The first 4 rows are patterns. Each new row is the sum of 2 different patterns, raised or lowered, with some noise. Before adding, each is slid sideways (what falls off one end comes back at the other) and multiplied by a number that may be negative. Names go in the order of the patterns.
In the rows, zero is written as 128.
Some rows, each with the names of its patterns after it:
[152 100 134 101 105 142 104 124 114 119 105 130 113 149 126 119 113 138
 119 102 130 107  93 129 134 100 113 149 142 162 146 117 116 129 131 117
 132] : tad
[117  90 162 127 109 127 120 157 163 139 120 113  95 152 150 140 149 130
 125 129 124 134  99 122 162 157  96 105  95 158 145  92 160 146 110 122
 124] : Roz
[146 119 142 149 100 113 102 147 141  93 113 121 130 140 163  91 116  92
  98 105  94 156  97 110 115 126  99  99 129 154  92  94 159 124 148 158
 162] : lov
[152 132 134 142 129 118 138 163 129 103 133 123 127 153 152 132 143 129
 141 137 110  96 119 164 147 115  93 134 165 119 105  90 109 141 121 137
 103] : Das

New rows, each followed by the names of its patterns:
[115 101 146 143 153 108 123 132 106 106 146 139 108 122 134 112  83  94
 152 133 136 119 118 164  91 104 155 137 131 129 146  81 146 144 144 143
 114] : Roz lov
[156 143 117 144 165 170 185 150 177 170 135 172 172 150 155 144 161 149
 137 160 171 144 144 147 151 121 129 170 147 114 151 129 146 139 144 168
 153] : tad lov
[163 145 158 208 133 163 133 161 180 165 150 110 104 191 170 121 124 146
 118 118 137 154 122 133 202 161 149 130 129 178 180 172 146 145 112 192
 163] : lov Das
[201 151 205 169 182 175 162 204 178 178 206 205 198 178 164 204 197 195
 175 182 177 206 203 228 201 193 224 175 190 187 172 175 206 208 183 165
 212] : tad lov
[124 157 145 149 152 139 161 126 114 166 146 122 134 125 111 123 123 156
 132 125 147 155 150 116 135 147 131 147 142 117 113 170 155 178 168 149
 152] : tad lov
[127 156 143 152 148 132  93 155 150 180 155 135 164 125 177 157 139 141
 154 167 123 115 160 156 112 145 117  98 110 136 141 128 122 146 135 152
 114] : lov Das
[155 114 119 139 152 139  88 142 112 104 109 127 138 100  79 160 169  91
  86  79  94 110  93  91 107 111 168 142 125 100  93 163 107 117 105  89
  79] : lov Das
[126 130  97 129 158 168 152 143 134 116 111 139  99 130 158 154 120 143
 114 135 137 113 194 147  88 135 152 157 116 159 140 109 156 109 158 163
 134] : Roz Das
[185 153 146 141 202 203 129 210 168 148 165 175 147 136 218 165 163 191
 156 189 222 189 144 143 110 178 194 186 187 165 173 165 144 195 132 180
 216] : tad Roz
[119 183 162 142 103 138 188 139 122 107 116 134 153 152 135 171 153 161
 137 153 141 154 168 156 133 144 123 156 178 145 145 142 123 133 136 127
 105] : lov Das
[159 104 164 151 155 144 145 148 148 184 165 116 139 155 149 145 151 121
 139 150 159 146 118 118 128 156 175 126 128 159 161 149 123 117 128 167
 130] : tad Das
[ 58  84  64  81  81  83 102  82 110 114  71  80 116 107 140  73  81 125
  57  61 127 106 115 118 139  80  81 125 104 108  68  75  98 101  96 139
  89] : Roz lov
[133 110 121 175 169 121 142 154 134 101 114 100 120 163  96 101 123 127
 159 181 106 113  88  82 124 116 161 120 115 116 127 104 113 111 146 123
 120] : Roz lov
[162 149 111 132 124 161 169 140 120 135 139 181 147 113 163 174 106 135
 132 122 108 178 133  98 137 154 164 176 152 115 110 110 153 161 140 153
 156] : Roz Das
[134 118 123 109 147 158 167 129 140 107 113 143 119 106 117 156 141 107
 102 127 159 143  93 174 144  99 132 112  92 105 171 109 106 155 142 194
 183] : tad Roz
[122 113 131  98  93 118 129  96  66 131 138 154 107 117  99 135 137  99
 123 118  80 123 119  82  72 137 113 106 137  82 128 119 103  90  80 107
 115] : Roz lov
[130 151 115  92 127 170 174 153 134 130 187 125 129 155 160 181 152 157
 115 140 163 170 172 117 123 135 161 166 162  92 114 162 138 130 116 146
 182] : Roz Das
[151  97 138 151 142 143 128 113 117 180 137 130 150 138 149 133 164 141
 147 129 156 154 114  87 141 177 126 120  90 116 140 112 115  90 101 157
 132] : lov Das
[120  92  82  87 117 130  95  95  75  72 137  97 133 104 111 125 112 127
 110 117 112 141  88  88 112 111  96 127 143 106 131 129 112 106 114  92
  82] : tad Das
[138 155 141 110 100 177 167  95 110 116 123  95 101 114 108 117 148 148
 134 131 121 162 149 135 121 127 122 160 124 161 149 148 171 121 156 153
 138] : lov Das
[219 138 171 147 175 163 149 201 179 156 196 187 192 144 188 206 179 184
 173 185 173 212 182 197 181 210 215 164 212 194 187 180 198 202 164 154
 223] : Roz lov
[106 119 107 110 198 140 143 142 168 128 109 189 183 151 148 178 180 185
 205 201 200 150 187 162 137 156 148 172 183 151 144 172 193 169 189 148
 160] : tad lov
[158 117 134 140 147 159 113 135 123 125 112 145 149 120 101 150 166 100
 107  91 113 104 122 114 102 123 129 127 154 109 112 157 154 107 117 123
  93] : Roz lov
[ 86 145 113 133 131 151 130 134 133 133  97 123 105 120 134  88  92 123
 131 116 141 112 128 124 116 101  95 146 106 107 116 141  90 110 111 127
 109] : tad lov
[122  91 114 128  81  99 121 121 114 103  98 149  97  97 112 126 112 104
 137  84  89 126 120 100  91 115 122 145 135 124  96 105 111  97 117 137
  92] : tad Roz
[122 101 111 132 136 107 124  92 118 118  94  66  98 152 125 101  89 108
 137 109  90  58  80 101  89 119  83 128 108 115 113  94 109 112 150 116
  74] : tad Das
[158 155 124 145 145 145 113 144 135 115 127 121 116 116 137 148 128 138
 130 106 129 126 133 142 117 138 144 158 140 121 118 146 141 129 112 144
 139] : tad Das
